The same things were measured in two ways. Each way mixes the same 11 hidden numbers, adds some noise and spreads widely along 7 directions of its own, which tell nothing about the thing.
Some things both ways: the first way, then the second way.
[ 3  6 -5 -7 -3  3 -4 -6 -3  3  3 -1 11 -1  0 -9  0 -9 10  7 -6  6  4 -5
  3  1]
[ -7 -27  -1  12 -19 -15 -14  -6  -8   9   1  -8  -1   5   4  10 -18   2
   5]

[  2  11   2   8  -8  -1   6   1   3   3   3  16   7  -6 -23   0  15  -7
  -6  11 -18  23   8  -2 -15  12]
[  7  -1  -8 -15  15 -19  17  -2   3  -2   3 -19  11   3  -1   2  -1  -9
   2]

[  1  -7  -4  -3 -10  -1  -2  -7  -7   4   0   3  -7  -2   2  -6  -8  -9
  -3   3  -6   8   2  -3   7 -11]
[-11  -1   7  11   4   5  -5   1  -2   1  11  -5 -15   6  17  14  -3  11
  -2]

[ 9  2 -3  0 -6  7 -3 -3  7  5 -3  9 -1  2 -3 -4  0 -4  6  6 -7 10 -2 -1
 -3  2]
[  0 -15  -9   5 -16 -20  -9   8  -5  13  -5  -1  15   4  -4  -4  -4  -1
   5]

[ 10  -8  13  15 -10  -4   1  11   6   4   0  11   6   1  -2   7  -7   2
   0   2   1   1 -19  24   2   1]
[  7  12  -8  -2  21   8   8  11 -11 -25   7  -3   3   4   0  -2 -12  -1
   0]

[  6  -9  -6   2  -3 -11  -3   3 -10  12   0  11  -2   5   8  -8 -13  -3
  -3   9  -2   6  -1  -6  20   0]
[  0   2  -7   4   4   0   5  -8   6 -15  10 -10   3   3   2   8  -2   3
   0]

[ 5  8  2 11  3 -2  7  4 -6  7 -7 15  1 -4 -1  9  1 -2 -1  5 -4  5 -6 11
 -1  5]
[ -2 -13   9  -4  -2   7   2   8  -1   6   0   3  -9  -1   6   5  12  -3
  -5]

[-10   6   4   6   8  -1  12   5  -6  -7   3   8   0  -4   9   7   4   4
   6  -6   8  -1  -1  10  -2  -9]
[ -4  -1   9   3 -10   8  -6   1   2   5  10  17   2   3   4  -8   5  -1
   4]

[ 2 -3 -4 -6  1 -6 -3  6 -7 -1 -2  1  6  6  2 -7 -5 -2  6 -2  8  4 -3  0
  5  2]
[ 15   6 -16   2   6  -9   0  22  -5 -16 -15 -22  -8  15  -3   5   5  10
 -12]

[ 3  1  6  0 -6  0  1  2  3 -3  2 -1  0  0  1 -2 -2  4  0 -4  2  2 -6  1
  0  0]
[  3  -6  -9  -6   0  -2  10   2  -4 -10  -5  -8  -3  -2  -2   2  -6  -4
  -2]

[ -6  -3   2  -4 -14  16  -6  -6   6 -16   0  -5  -4  -4   5 -10   3  -9
   4 -14  13   4   5  -1  -7  -1]
[  6  10 -15 -16   1 -25   1   6   5  -2  -5 -24  17  -7  -6   2  -1   0
   5]

[  7  11  -2  -9   0   5 -14   4  14  -4  -4  -7   6   6   4  -3 -11   0
   8  -2   5   1  -7  -3   3   4]
[ -9  -6   4   9 -10  13  -5 -12  -9  -2   5   7  -3  -8  -3   3  -7   1
   3]

[  0  15   0   1   7  -4   3  13   3  -2 -16  11   2   0  -6   9  -1  -4
   5   6  -7   8  -8  11  -6  10]
[  9  -8 -10 -15   2  -7   8   6  -9   5 -10  10  27  -8 -11 -10   5 -17
   6]

[  1   0   4  -1   9  -3   4  -2 -12   4   3  -2   3  -2   8   5  -4   2
   6  -1   5  -3 -14  11   8 -11]
[-4 -6 17 -3 -3 -7  0 -1 -7  2  5 -4 -6  4  1 -3 -5 -8  5]

[  2   7   9  -2   5  -1   3   7  -2  -2   1  -4   7  -2  -1   8   3  10
   6  -7   8  -4 -15  10  -4   0]
[  1  -9  -3   7   8   9   5   2 -21 -11 -11  11  -4  -1   0  -1  -1   2
  -1]

[ -3   1  -2   4   0  -6  12  10 -15   4  -9   8  -4  -3   4   6  -2   1
   1   0  -3   4  -1   3   3   0]
[ -6   2  10 -14   7  26  24 -15   3   3   9  20   0 -16   1  -4  15 -21
  -1]

[  3   1   9  -9  -5  11  -4   2   7  -5  -4  -9  -2 -11   4   3  -8  -2
   3  -8   7  -4 -12  11   0   6]
[  6  20   2  -3  -4 -12 -16   3   5  10   4  16  24   2  -2  -6   4   0
   0]

[  3  -3   6 -13 -12  -1  -6   0   1   2  -6 -10   2  -7  -5  -3  -8  -1
  -2  -6   4  -5   1  -9   6   8]
[-3  3  0  2  2  7  0 -4 11 11  2  8 -2 -6  4  4 11  0 -7]

[-2  5  5 12 -7  0  7 12 -8 -1  9  7  5  1  1 -2 11 11 -3 -7  9  5  0 -5
  0  9]
[ 4 12  5 -2 -5  8 -4 -9  8  3  7 -2 -9  7  3  8 10  9 -1]

[ -2  -8   8  -5   5 -11   0   6   0   0   2 -10  -2  -5   7   2 -10   7
  -2  -2   3  -3 -12  -1  15  -2]
[ -3   2   5  -3  -1  -9  -3 -20   7  -3  10  -9  -4  12  -1   9 -15  -6
   4]

[ -7  -8   6  -1   6 -17   0   3  -9   2   2  -7   5  -4   6   8 -11   3
  -3  -5   9  -5  -3   0  16  -6]
[  1  -5 -16   5  -5 -17  -3  11   4   6   2   1  15   7   0  -7  -6   0
   5]

[ 1  7 -1 -5  0  0 -2 -4 -1  2 -3 -1  2 -7 -3  3 -4 -6 -2  0 -2  4  2 -2
  1  2]
[ -1   2   2   4  -2 -10  -3   5  -2   7  -2  -3  -1  -1   5   0  -4  -1
  -7]

[ -4   0  -1 -22   6   3  -6   5   0   0 -19  -6  -8  -7   6   4 -13  -4
   8  -4   9  -8  -6   0   9   3]
[  6   0   2  -3  -4 -29 -15  -3   7  22  -4 -18  10   2  -3   2  -2   1
   0]

[ 0  1  2 -6  4 -2  2 -1 -6  0  0  6  6 -3 -1 -2  3 -4  6  1  3  1 -2  5
  0  6]
[  0  -2   1   2   8   4   5  -6  -3 -17  -7  -5  -8   0  -1   7  -5  -4
  -6]

[  5   5 -12  -4  13 -10  -1  14   2   5 -13  15   1  10   4   6  -8   2
   9   8  -4   6  -7   2  -1   8]
[  2  -3   1   8  -5  12   0  -4   2   7   2   4   0   7 -10  -1   7  -6
  -6]

[ -5   2  -4  -5  -2  -5   0  10  -4   6  -7   7  -2 -10  -9  10  -5  -6
  -6   2  -2   9   7  -2   0   9]
[ -7   0  -4  -3  -8  -3   1  -3   2  11   2   6  -1  -7   5  -2 -11  -7
   3]

[ 12  -4   0   6  -6  18   5   7   3  14  -6  23  -9  -8  -3   8   9   1
   8   5   0   7 -10  14  -8  12]
[ -8  -8  -4   7  -9  -8  -9 -14 -10   9  -3  22  19  -4   0  -1  -9  -6
   8]

[ -9 -12   9  -4  -8  -1   1  -5  -6  -1   4  -1   4  -2  11  -6   2   0
   8  -2   3 -10  -5  -2  14  -2]
[  2  -5   3  -7  -2   5 -13  -3  -1   7  -8   5 -16   0   0   1 -12   3
   5]

[ -6  25   1  -1   6  -8  -4  -5  -4 -12   3 -10  23   7   4  -2   0  -3
   4  -4  -1  -2   0  -6  -1   4]
[  9   5   3  -2  14   5  11  -8 -10  -9  -3  -6   9 -12 -10  -2   3  -7
  -8]

[  7  -2  -2   0 -14  16   2  -3  -3   3   5   5   3   0   4  -8   3  -3
  14  -2   4   3   0   6  -3 -10]
[10  3  1  7  7 -1  1 20 -7 -3  8 -8 -6  9  9 -2 10 18 -6]

[ -3  -5 -12  19  -8 -12  14   6 -18   8   0  13  -2   2   5   6   3   1
  -6   3 -16  16   8 -12   0  -2]
[  5   1 -25   6  15 -12  17  -4  -8   6   3  -4  17   2   2   3  -5  -5
  -9]

[-10  15   9 -25  -1   1  -4   2  14 -13  -6 -15  -3 -10  -9  -1  -3   0
   0  -7   1  -1   2 -10  -4   2]
[-10 -13  -1  11  -5  -4 -10 -19  -1   6   2  12   7  -4   6  11  -7   5
   5]

Other things, the second way, with their names:
J_137: [ -7   4   8   4  -7  -8 -18   3   1  18   5 -10 -13  11  -1   5 -16  -4
  -4]
J_799: [ -5   0  15  -6  -3   5   3  -8  -2   1   2   7   1  -7  -5 -10   3 -13
   2]
J_591: [  1  -9   1   3   2 -13   5   7   1   2  -2 -18   3   4  -2  -2   7  -4
  -7]
J_504: [ -3  -4  -6  16 -21 -27 -36  22  -7  11  -7  12   8  18  13   9  -5  18
   1]
J_50: [  1  -7   4   5  -6  11  -8   7 -19  -6 -15   7 -18  -5   1   8 -10   5
  -6]
J_712: [-10   2  11   2  -2  -5  -7 -14  -9  -1   7  10  14  -4   2  -1  -9 -12
   7]
J_916: [  1  12  -1  12  16  15  -4  -1  -9 -14  -3   7  -7   1   2   4   0  10
 -10]
J_357: [ 2 11 -7 15  9 -6 -5  5 18  2 13  7 22  8  6  1 22 12 -5]
J_236: [ 17  14  -1  -8   9  -9   2  14   3   1 -11 -22 -16  10  -2   0  -1   0
 -17]
J_505: [ -4  -2  -3   9  -4   4   6  -5  -4   2 -10  -1  -6 -10  -2  -1   1  -5
  -9]
J_255: [ -4  19   4   8   7  -1   2 -13 -10  -2  10   3   4  -2   4  -1  -7   1
  -6]
J_937: [  8  -6  -4 -11   6  11  12  12   7  -3  -4  -7 -16  -5   1   3   5   4
  -5]
J_370: [ 12   2  -9   7  23  29  19   7 -10  -6   0  10 -11  -2   1   0  12   5
 -21]
J_365: [  9   7   4  -1   5  -6   1   4   0  13  -4 -16 -13  -5  -5  -9 -10   5
  -5]
J_691: [ -4   3  10   9  13  -2  -2 -16  -2   5   2  -2  -6   2   4  -1   2   7
   0]
J_13: [  2  -2  12   2 -10   5  -6   5   4   9  -5  -1 -12  -5   4   2  12   8
  -1]
J_304: [ -5  -1   8  15 -10  18  -3   6  -1  18  -2  24  -9   5  -1 -11  11  -6
 -13]
J_207: [ -5  13   8  -5   5   2   8 -25  -5  -5   8   0   0  -7  -4  -3 -17 -15
   1]
J_298: [ -2  -2  -7  -9   9  13   8 -10   0   1   3  20  11 -18  -3  -2  -3  -6
   6]
J_53: [ -7   7   6   7   2  15   3 -15  14   5  13  -4  -7  -4  -5   5  -4  -6
  -8]
J_910: [ 16   2   9   0   2   7   5  23  -4   9  -6 -10 -25   4   3  -7   7  10
 -12]
J_595: [ -3 -10   1   9   2  10  -4  -7  -2   9  -3   6  -6  -1   0   8   0  -4
  -8]
J_964: [-8 -9 -2 16 16  5 -3 -5 -1  0  6 -7 -8  1  8 11 -2 16  0]
J_618: [  5 -19 -14  -5   7   7  13  12  -3 -11  -7   5   4  -8  -2  -3   5   3
   4]
J_532: [  0  -4   6 -10  14  -3   5 -10   7   2   0 -15  -1  -4  -2   6   2  -5
   0]
J_343: [ -7 -13  -9  11   0  -5  -2  -9 -15  -4   1  11  19  -4   2   3  -4   0
   8]
J_46: [ 8  7 -4 -5  8  4  8  9  8  7  3 -7 -7  9 -8 -8 -5 -9 -7]
J_739: [  6 -14 -17  -8  10  -7   8  -7  -2  -3  -3  -9  14  -2  -3  10  -5 -11
   1]
J_202: [-10  -5  12  15  -2  -6  -1 -20   3  17  10  -2   5  -3  -1   0  -3 -10
  -4]
J_221: [-19   3   6  26 -17 -10 -20 -16   5  12  -4  -3   0  -4  -4   2 -19  -6
  -3]
J_747: [  3   0   0   2  15   1  -1  -5   0  -5   1 -14  -4   4  -7   5 -11   4
   1]
J_98: [  0  17   7   3   5   0  -1 -11   3   3   5  -6  -3   1   0   0  -9  -9
  -7]
J_619: [ -7   6   4   2  -2  -1  -5 -16  -9  -1   2   3  11 -13  -6  -4 -24  -8
   8]
J_922: [-10  -1   5   5  10   5   0 -25   9  -1   8  -1  -3  -7   8  18   3  -2
  -3]
J_802: [  6  -4   1  -9  14  17  18   3   8   2   2   0  -7  -6   0   3  16  -6
 -11]
J_155: [ -3  -2 -12   8  16  -2   9 -15   5 -12   9 -12  17  -6  -9   8  -1   7
   5]
J_355: [  5  -3  -7 -10   8   2   5   3  10  -5   2   6   8  -5  -1   0  13   6
   6]
J_112: [ -6  17  -2  18   1 -10  -2 -20   5  12   8   2  25  -9 -11  -8  -1  -3
  -5]
J_154: [ -6 -19  -3 -20   7  11  27 -21  14 -13   8   7  11 -10  -8  -3  15 -18
  17]

Some of these things the first way, each followed by its name:
[  0  26  -7  -4  17 -20  -2   7   5   4  -7   8  11   2 -16  15  -3   1
  -8   9 -12  12   3  -8  -8  11] : J_304
[  8   2  -2   4   1   0   2 -10   0   7  -3  14  -2   4   2   0   0  -2
   4   5  -4   4  -2   2  -2  -5] : J_591
[  3   3   0   8   4 -12  -7   0  16   2  -7   5  -2   2  -1  12 -13  -2
 -11   7 -13  10  -7  -2   3   2] : J_137
[ -3  12  -7 -10  10 -12  -2  -7   3   4  -8   2  -5   2   4   6 -11   1
  -4   6 -12   2   2 -15   5  -6] : J_202
[-1 -1  9 -5 -2  5 -4  3 -2 -1  2 -4  9 -7  4 -1 -1 -1  7 -6 15 -8 -6  7
  7 10] : J_355
[ -2  -3 -12   4   8   0  -2  -4   1   5  -2  26   1   7  11   2   0 -10
   9  13  -7   6  -3   5   2   5] : J_747
[ 6  4  3  2 -4 -2 -5  2 10  1 -5  9 -1  4 -2  1 -5  1 -2  4 -3  4 -7  0
  1  5] : J_916
[  2  -4   5  12 -14  -6   8   1  -7   2  -3   9   6   4  -1  -8   5  -2
   3   7 -14   6   0  -3   4   5] : J_739
[ -1   6  -6   8  -7  11  -2  -8   9   0   1  23  -2   4   4  -2   5 -10
   4   9 -10  10   3   2  -8   3] : J_619
[ -1  16  -3 -11   0  -7   3   6  -7   7  -5  11   2   1  -5   8  -5   2
   0   5  -6   0  -6   2  -2   2] : J_910
[-5  1  1 -8  5  1  1 -2 -7  5  1  2  1 -3  2  1  6  4  8 -2  8 -4  1 -7
  6 -1] : J_691
[-10  13  -1 -13   5  -1   5   1 -14  -1  -1  10  -2  -2   3   2   3   1
   1  -4   9  -5   0   1  -1   1] : J_13
[  3   4   2   5  -4  -7  -1  -4 -14   6   7  -1  15   3   0   2   4   6
  -3  -8   9  -4  -1  -8   2   9] : J_505
[ 6  8 14  8 -7  3  0 -1 12 -1 -2  1 -2 -4 -7  2  1  3 -3  0 -3  5 -9  5
 -3 -2] : J_712
[  1   2 -20   7  -1  -6  -7 -16  -1   6   5  16   7   9  11  -9  -4 -16
  -2  16 -20  15  15 -20   6   7] : J_53
[  5   4   7   6   6  -7 -10   8  -1   4   6   1  16   4   5  15  -5  11
  -4 -10  21 -12 -20   9   5  18] : J_155
[  4  -5   3  -4  -1  -1  -5 -10  -1   6   4  11  -1   1   0   8   2   7
  -6 -10  14  -8  -8   0  -5   6] : J_221
[  9   9  -8   8 -12   3   2   6   2   3  -3   9  14   5  -2  -2   4  -4
  11   6 -14  11   5  -5  -9  11] : J_370
[ -4   3  -7   0   9 -11   2  -2 -16   5  -7  11  -7   4  17   4 -14  -3
  -4   7  -5  -1 -13   4  16  -4] : J_50
